The rows are grouped in 4 ways, from coarse to fine. Each group lies inside one group of the grouping before and may be the whole of it. The rows also spread widely along 14 directions, which tell nothing about the answers.
In the rows, 128 means zero.
Some rows, each with its group in each grouping after it:
[150 190 109  97 139 112 120 131 136  89 158 145  88 125 138 162 108 133
 120 114 105  99 126 120 161 155 132  75 114 176 163  91 161 160 129 166
 131 104 116 118 125] | Q808 Q781 Q332 kanet
[143 167 126 108 145 110 123 100  83 135 143 135 133 119 156 159  98 151
 118 164 135 156 143 108 131 105 137 141 114 181 121 162 163 105 147  98
  65 153 129 109 181] | Q402 Q250 Q404 nutif
[103 151 154  84 129 137  83 101 104 165 107 130  94 129 119 166 115 132
 188 134 143 176 123 109  84  97 163 163 131 128 143 217  94 133 108 151
 160 175 163 130 107] | Q980 Q840 Q197 roleb
[159 137 132 119 142 135 136 106 101 150 120 127  81 140 131 169 167 125
 106 107  97 135  86  90 129 128 158 123 118 154 156 138 143 141 151 127
 128 123 123 120 142] | Q402 Q365 Q849 mot
[100 184 161 131 129 115 113 103 141 118 172 100  37 196  91 127 152  90
 154 152 108 102 111 137 104 113 185  91 128 102 133 164 109 129 128 191
 162 170 109 147 103] | Q402 Q385 Q689 Gan
[136 116 145  70 143 148 133 102 113 127  91 125  81  92 155 150 153 148
 104 112  69 167 104  72 104 133 188 144 148 176 179 137 130 158 107 141
 137  49 114 116  88] | Q402 Q385 Q689 sefa
[121 144 176 109 139 188 135 130 138 119 113 100  89 124 121 125 179 132
 197  72 103 134  75 149 123 135 151 108 142 115 134 129 137 114  91 186
 139 205  69 144 114] | Q402 Q385 Q953 vima
[128 118 126 157 117  97 162 128 140 126 122 114 116 119 143 119 134 130
 118  79 172 151 117 146 152 114 117 108  85 154 116 126 127 132 124  84
 144 164 117 151 153] | Q980 Q315 Q434 vitud
[138 143 137  84 180 167 149 114  87 134 146  79  80 127 142 178 181 178
 100 143 129 142  95 125 136 127 208 146  94 187 106 184 137 158 101 138
 130 205  53 133 177] | Q402 Q250 Q404 kurog
[115 155 126 193  95  83 154 134 132 109 144 102  97 183  76 105 131  77
 116 133 128 126 123 151 114 138 126 105 104 112 131 164 104 129 163 122
 130 141 109 144 154] | Q402 Q306 Q350 Zibu
[120 104 144 156 111  34 147  70 135 133 127 111 120 158 109  98 102  97
 114 144 194 160 115 149 101  81 127 147 119 137 114 166 119  84 138  61
  88 129 163 157 147] | Q402 Q385 Q10 gazu
[146 127 175 133 116  84 124 127 153 135  98 143  98 137 140 100 136 111
 140  83 119 162 108 105 112  85 111  84 122 117 160  91 147  79 146 113
 114  95 161 139 108] | Q980 Q173 Q91 luno
[137 133 174 106 132  76 124 134 144 125 138 111 113 120 135 107 137 147
 150 119 165 160 128 129 121  84 130  96  99 129 115 139 137  81 113 112
 100 160 139 154 142] | Q402 Q306 Q53 Nuduv
[137 171 144 163 109 101 121 142 130 114 157 120  98 188 104 122 109  87
 147 149 128 140 155 141  95 117 138 108 140 114 139 182 109 118 155 139
 135 147 115 123 149] | Q980 Q173 Q349 vene
[156 131 119 151 130  73 123 117 169  74 155 153 100 133 129 146 103 127
 107  82 182  93  97 169 197 108 104  43  61 138 123  65 180 106 123 138
 112 175 126 164 149] | Q402 Q385 Q953 Gokis
[132 110 141 144 106 119 131  99 127 122  89 132 126  84 130 119 138 131
 155  57 180 165 104 163 138 113  96 120  81 159 121 113 147 102  99 107
 130 187 127 144 133] | Q402 Q306 Q350 Sut
[152  90 139 152 108  82 105 105 128 105 123 137  98 143 146 126  84 119
  95 136 173 180 166 137 104  72 159 123 117 161 137 181 120 120 122  94
 186 140 130 135 125] | Q980 Q94 Q865 fudef
[150 171 148 136 122 107 130 133 129 123 140 120 106 153 112 122 137  98
 161 116 123 122 113 128 116 139 122  99 141 123 142 131 140 113 143 141
  92 130 125 130 143] | Q402 Q306 Q120 Fale
[132 102 163 117 139  71 117 122 164 115 132 123 109 153 130 118 101 117
 141 133 167 148 116 132 119  91 153 116 150 102 137 162 126 103 119 129
 126 136 142 166 120] | Q402 Q306 Q120 zin
[118 161 156 126 116 128 110 100 104 133 108 133  68 122 111 135 165 124
 133  99 100 151 101 111 107 105 133  99  64 149 141 118 146 100 127 149
 135 154 131 121 116] | Q402 Q306 Q53 Pobu
[ 65 122 110 116 115 152 169 150 132  95  87 129 159  57 141 120  94 168
 123  97  88 184 128 127 146 159 119 158 118 159 153 149 111 157 116 122
 124 117 105 138 121] | Q808 Q430 Q744 Gofus
[103 150 160 101 117 122 126 157 131 125 111 117 106  96 119 128 133 153
 155 105 124 180 132 123 112 109 135 117  86 130 131 167  93 135 110 147
 152 145 136 140 113] | Q980 Q173 Q91 luno
[101 128 151 156 124  68 168 102 137 126 134  92 103 145 132  91 133 120
 104 126 163 149 123 147 130  92 144 114  97 145 104 141 122 106 132  78
 124 165 117 159 148] | Q402 Q250 Q404 nutif
[157 157 160 148 117  93 111 142 146 112 166 128  92 199 134 119  87  82
 151 157 130 144 180 125  99 104 159 105 188 118 155 182 117 123 146 136
 156 121 120 124 128] | Q980 Q173 Q91 luno
[139 177 118 158 118 120 165 136 126 136 170 102  97 141 121 151 156 103
 133  83 160 109 140 137 170 157 133  96  99 154 113 150 111 181 131 117
 166 193 108 138 160] | Q402 Q385 Q10 gazu
[154 140 142 103 136  93 104  95 144  98 142 140 121 138 129 137  91 121
 169 139 170 125 114 162 124 117 130 121 150 140 139 130 163  94 107 145
  75 141 126 141 135] | Q402 Q306 Q350 Sut
[142 136 158 193  88 115 110 126 130  82 125 149 106 156 118  91 110  93
 139 110  96 150 137 151 105  95 105  74 125 121 157 106 164  57 161 138
 115 150  98 118 134] | Q402 Q365 Q849 mot
[ 99 125 145 133 128  69 137 114 151 100 134 128 104 150 129 108  94 120
 101 151 115 144 124 113 124  96 142 108 121 116 145 137 132  97 146 121
 109 102 138 152 121] | Q402 Q306 Q53 Nuduv
[148 106 126 127 121 139  92  63 108  99  88 159  76 131 126 159 113 109
 116 109 106 153  94 127 101 122 153 134 125 170 177 123 164 122 113 156
 145 103 110 111  96] | Q402 Q306 Q350 Sut
[188 143 166 149  89 103  49 174 140 109 109 152  84 175  50 151 134  79
 180 106 129 149  90 131  67 116 116  63 108  63 171 164 116  97 144 214
 126 119 156 133 116] | Q402 Q306 Q120 Fale
[113 142 155 110  97 120 124 111 134 101  92 133 133  86 142  94  86 121
 203 100 135 176 149 160  86 129 107 143 164 158 158 129 129 104  94 122
 106 105 121 120  96] | Q980 Q840 Q197 roleb
[131 171 114  98 125 124 100 127 132  93 149 155 122 109 147 162  69 137
 157 118 140 132 156 135 153 134 124 110 133 168 149 141 146 149 113 157
 148 152 130 119 124] | Q808 Q781 Q332 kanet
[131 128 132 136 128 116 121 103 129  86 119 122 103 160  92 128 116 111
 132 146 115 132  78 162  99 129 140 125 127 125 148 140 150  91 130 160
  74 127  90 140 140] | Q402 Q306 Q350 Sut
[161 117 149 108 112 107  90 117 150 100 121 154  96 116 132 153  94 112
 159  94 153 152 132 129 120 117 142 101 145 136 163 141 129 143  93 162
 166 108 141 134  87] | Q402 Q385 Q953 vima
[154 119 133 167 108 109 144 150 143 150 115 142 166 139 145 129 102  86
 158  77 156 154 140 108 149 136  97 128 175 106 151 167 118 136 161  89
 131 140 154 141 154] | Q402 Q306 Q350 Zibu
[115 128 119 162 112 105 149 106 142  69 136 121  96 138 125 123  94 113
 102 119 142 134 131 175 138 133 147 107 109 164 134 124 137 139 112 134
 151 141  72 139 126] | Q402 Q250 Q404 kurog
[166 131 159 142 108  97 118 129 135 146 110 119  88 138 125 121 157 105
 158  69 172 158 125 134 105 107 127  96 110 143 140 134 120 122 115 105
 161 150 138 138 126] | Q980 Q840 Q197 roleb
[135 129 125 125 124  57 124 129 142 103 150 129 117 151  93 148  88 121
 116 163 153 132 108 139 123 112 138 118 112 109 138 171 111 125 147 136
  86 107 153 157 145] | Q402 Q365 Q849 mot
[160 113 118 124 135 118 130 122 111  92 120 118  95 120 142 145 124 151
  88 124 141 153 123 145 123 120 158 119  92 192 139 139 149 132 111 110
 124 130  78 126 157] | Q980 Q840 Q197 roleb
[125 185 117 107 148 116 170 189 118 119 164  99 174 109 136 132 121 173
 133 139 129 133 131 125 167 146 104 116 104 143 106 164 130 127 159 107
  51 178 113 142 216] | Q808 Q781 Q332 kanet

New rows. What belongs after each?
[121 125 151 104 146 104 110  98 145 119 124 155  99 139 136 149 105 135
 131 127 112 133  83 110 139  90 140 107 128 109 158 119 155  91 142 152
 102 130 154 149 111] | Q402 Q365 Q849 mot
[112 110 126 169 119 113 122 106 123 116 105 157 105 152 150 128  91 116
  85 124  89 162 118  94 130  84 133 109 113 129 162 131 152  95 170 109
 140 121 131 125 132] | Q980 Q315 Q434 vitud
[ 98 151 147  96 146 131 109  79 120 151 103 146  70 128 153 152 127 133
 138 108 101 144 103  88 129  95 157 123 116 148 160 125 143 119 125 137
 154 141 155 130  96] | Q980 Q840 Q197 roleb
[ 80 190 120 145 105 114 192  95 108 149 119 129 152  93 157  95 107  99
 156  95 103 140 151 106 145 157  79 150 148 165 139 112 139 127 159  64
  83 111 146 113 138] | Q402 Q306 Q53 Pobu
[149 143 101  98 157  99 116 105 122 122 152 135 101 158 130 184  99 132
 100 148 151 118 102 115 151 127 160 134 123 158 140 169 139 159 139 130
 127 142 140 138 158] | Q808 Q781 Q332 kanet
[141 189 149 129 108 107 108 162 108 123 166 115 121 157 114 133  99 118
 161 182 129 159 189 125  84 112 145 120 142 125 131 222  94 123 155 135
 122 149 127 117 161] | Q980 Q94 Q865 fudef
[ 93 139 138 159 119  49 128  96 150 134 141 155 128 164 159 107  50  97
 128 141 158 144 163 108 146  71 114 114 141 115 140 149 130  90 171  72
 129 138 187 149 134] | Q980 Q840 Q197 roleb
[200 124 172 129 119  44 121 207 157 117 156 102 102 139 122 122 155 146
 105 116 187 168 161 119 116  84 141  52  62 123 119 167  98 125 131 109
 142 120 140 151 168] | Q980 Q173 Q349 vene
[150 106 129 103 137  72  89 128 161  93 135 151 119 151 109 170  59 133
 128 158 177 136 103 151 125  97 147 113 126 101 147 176 120 117 125 159
 109 122 159 163 129] | Q980 Q94 Q865 fudef
[151 166 117 144 127  70  87   8 104 117 150 133  11 210  69 164 132  82
 114 156 188 101  75 191  83  90 163 120  63 182 120 125 162 101 113 143
 132 174 128 121 129] | Q980 Q173 Q349 vene
[170 162 142  85 139 125  58 107 122 135 120 137  41 169  75 201 152 116
 169 121 144 119  60 133  87 119 165 102  94 124 160 153 128 134 106 208
 136 146 145 133 111] | Q980 Q840 Q197 roleb
[167 113 149 111 151  26 170 135 163 145 162  97  99 165 161 117 122 118
  79 142 182 145 153  94 139  99 174 118 148 146 133 163 102 159 143  54
 138  66 155 160 145] | Q980 Q173 Q91 luno
[113 179 137 159 100 118 142 135 141 113 132 117 134 145  76 110 128  93
 206  98 148 118  87 185 118 154  75 110 121  96 121 131 128  91 134 150
  64 184 119 148 153] | Q402 Q306 Q53 Nuduv
[110 126 100 100 161  78 114  81 128 101 139 138 104 136 115 168  88 162
  88 151 172 123  72 150 160  92 140 128  61 157 115 143 158 111 128 129
  96 182 146 160 160] | Q808 Q781 Q332 kanet
[ 97 138 143 123 142 116 135 127 141 107 141 138 115 131 169 136  85 134
 110 135 101 147 153  97 156 107 163 108 144 132 151 148 134 135 139 134
 158 135 114 137 119] | Q402 Q250 Q404 kurog
[ 76 174 117 134 132 122 176  85 113 116 142 117 113 150 160 100  92 102
 113 155  66 129 151 105 129 144 148 158 186 173 159 140 139 138 162  93
 123 101 102 112 130] | Q808 Q781 Q332 kanet
[121 196 178 121 102  89 104 170 162 142 147 140  98 149 115 118 125  89
 197 106 104 136 155  82 114 121 114  64 146  71 165 144 100 124 152 169
 147 105 184 139  90] | Q402 Q306 Q53 Nuduv
[144 155 118 104 141 105 113 108 127  76 161 122  70 139 116 165 109 146
 110 150 157 123 129 170 125 125 171 110  84 177 128 146 137 148  94 164
 141 145  87 129 134] | Q980 Q173 Q349 vene
[149 181 111 150  94  62 104 107 138 109 166 168 100 149 108 160  68  80
 144 128 158 110 152 134 140 130 102  86 121 137 154 126 132 145 155 138
 130 109 179 124 124] | Q402 Q365 Q849 mot
[145 163 132 114 123 143  97 119 115 115 130 133  80 139 102 169 134 111
 155 119 113 132 113 127 111 146 153 115 121 140 159 158 126 152 118 185
 149 134 114 121 114] | Q402 Q306 Q350 Sut
[115 136 159 150 108  95 115 134 142 122 137 129 122 152 121 112 104 103
 164 124 155 157 150 134 116  96 126 114 131 101 127 180 114  99 134 128
 142 185 140 147 136] | Q402 Q306 Q53 Pobu
[195  88 186 112 114  63 107 193 177 103 126 130 142 110 146 106 117 141
 150  91 187 181 154 122 123  87 118  68 123 106 141 144 129  92 109 120
 117 117 142 161 136] | Q402 Q306 Q53 Pobu
[132 115 133 132 117 136 106 100 119 103 105 145 101 129 107 152 112 120
 139 113 118 152  91 146 108 119 139 131 123 135 156 150 138 118 123 159
 128 144 113 129 117] | Q402 Q365 Q849 mot
[148 144 158 145 101  96 126 154 142  88 127 131 149 113 135  97  93 123
 167 115 142 163 152 160 111 117 100  93 138 135 138 126 146  83 126 126
  76 129 108 129 144] | Q402 Q250 Q404 nutif
[115 126 200 118 146 103 185 177 149 162 158  69 143 126 197  70 157 151
 137 131 127 181 193  69 134  83 172 122 181 119 113 203  92 118 141  62
 142 162 113 155 160] | Q402 Q385 Q689 sefa
[100 159 155 122 145 158 168 158 134 109 166  73 122 160 155  94 129 131
 157 149 100 143 168 136 123 139 179 145 199 134 127 202 106 143 125 131
 159 193  49 138 154] | Q808 Q781 Q332 kanet
[131 145 126 141 131  96 153 112 133 133 139 130 115 139 157 132 107 115
 119 112 148 139 148 115 148 119 132 124 130 155 137 142 129 141 145  85
 143 136 136 128 148] | Q980 Q173 Q349 vene
[ 56 124 141 179 151 113 181  94 151 140 123 121 105 192 155  97 115  86
  91 120  73 111  92  88 166 105 148 122 168  85 148 129 142 102 188  99
 140 156 122 165 130] | Q402 Q306 Q120 zin
[171  85 145 141 124 106 138 168 133 107 109 125 133 123 152 131 120 136
  82 113 119 183 134  98 126 112 149 107 129 136 155 161 128 128 145 107
 125  93  99 135 154] | Q402 Q250 Q404 kurog
[ 87 118 126 133 127 108 110  97 134  69 116 149 106 120 120 130  79 143
 104 142 108 146 104 149 132  98 132 111  82 133 142 124 157  83 123 157
 108 145 110 143 119] | Q402 Q306 Q53 Nuduv
[109 130 101 118 140 138 121  80 137  87 119 155 105 129 132 170  78 117
 125 121 117 114  93 143 157 146 144 136 137 145 162 126 154 145 115 166
 133 130 110 138 108] | Q402 Q306 Q350 Sut
[128 178 108 146 116 103 142 150 131 117 155 137 146 142 114 146  88 104
 147 132 126 118 135 123 149 158  98 114 135 115 141 157 125 137 166 130
  82 127 141 135 165] | Q402 Q306 Q53 Nuduv
[126 202  94  92 137  90  97  92  97 107 159 135  67 151  83 196  91 128
 119 185 130 105 109 135 111 139 155 125  76 168 143 161 128 155 133 167
  94 110 142 119 141] | Q980 Q840 Q197 roleb
[140 163 187 120 129  95 102 107 138 147 144  97  14 178 110 113 208 113
 138  91 144 132 110 122 102  75 174  59  74 142 124 121 129 112 111 152
 211 194 132 145 103] | Q808 Q781 Q332 kanet
[169 129 120 168  91 105 109 181 133  62 136 136 135 140 111 121  86 114
 119 122 130 160 159 155 114 134 110  90 122 144 153 158 134 121 145 142
 130 129  94 121 158] | Q808 Q781 Q332 kanet
[137 124 179 140 120 155 142 116 124 149  99 118 120 117 168 103 154 117
 178  61 136 176 132 128 120 106 133 124 162 145 137 134 145 102 112 107
 154 190  99 129 127] | Q402 Q250 Q404 kurog
[123 181 137 148 106 147 147 150 126 114 134 141 134 110 146 123 110 108
 164  90  83 134 149 110 152 153  98  93 149 132 153 119 142 132 153 138
 117 133 114 115 136] | Q402 Q385 Q953 vima
[171 151 142 160  94 115 118 193 146  58 139 125 121 140 101 115 103 112
 155 113 127 151 145 177 104 141 108  75 122 124 147 137 127 113 129 167
 108 123  78 125 148] | Q980 Q173 Q91 luno
[127 138 142 107 140 107 154 126 118 141 124 104  97 125 141 135 147 147
 102 128 127 152 120 104 121 111 161 126 103 154 131 158 112 140 136 102
 133 121 126 141 144] | Q980 Q94 Q865 fudef
[ 78 119 119 158 159 115 167  77 140 121 124 137 118 173 157 123  90 117
  90 133 109 122  86 122 165 100 139 141 142 118 137 128 157  94 170  94
 108 163 118 151 151] | Q980 Q173 Q349 vene
[153 113 146 159 112  76 149 155 155 104 155  96 122 152 124 114 111 110
 130 121 200 153 157 166 128 120 148 110 134 130 113 186  99 147 115 102
 153 163  95 161 158] | Q402 Q250 Q404 kurog
[114 148 124 131 108  53  97 105 160  91 150 163  96 178  99 148  42  74
 131 168 134 121 140 120 112 122 139 113 155  99 172 163 111 134 147 161
 132  67 175 143  91] | Q402 Q306 Q53 Pobu
[179 137 135 137 101  75 110 162 171  53 155 120  82 136  82 141 123 113
 132 108 170 117 122 182 123 142 138  56  92 135 142 123 120 149  96 183
 133 107  98 152 120] | Q402 Q385 Q689 sefa
[109 141 139 162 147 102 189 134 167 122 150 111 109 160 153 107 146 109
 105  87 119  96 100 119 191 127 129  78 126 110 130  93 151 118 156 103
 124 167 104 167 153] | Q402 Q306 Q53 Pobu
[ 98 167 120 155 124 102 168 117 133 112 136 112 123 133  93 127 135 122
 129 106 131 110  72 157 156 138  97 101  75 122 115 110 138 104 150 126
  60 168 121 154 165] | Q402 Q385 Q10 gazu
[108 187 134 138 107 111 152 162 120 127 125 119 146 115  98 117 132 124
 163 114 101 138 106 122 128 148  78 105  98 108 132 134 124 100 164 131
  47 133 140 136 163] | Q402 Q306 Q53 Nuduv
[ 97 156 139 114 134 102 131 128 112 115 141 116 100 135 144 124 102 146
 109 166 104 158 160 106 113  96 163 122 109 154 140 172 117 120 139 117
 132 129 117 128 138] | Q980 Q840 Q197 roleb
[123 164 140 145 114  78 161 121 135 137 147 106 104 154 124  98 136 106
 135 126 143 143 146 128 117 131 130 122 135 155 134 140 123 131 142  89
 118 126 132 136 147] | Q808 Q430 Q744 Gofus
[110 157 116 120 127 111 163  88 121 145 121 119 102 113 130 140 140 113
 133  94 133 128 104 119 141 151 126 138 115 162 136 125 127 153 126 104
 124 122 139 135 127] | Q402 Q306 Q53 Nuduv
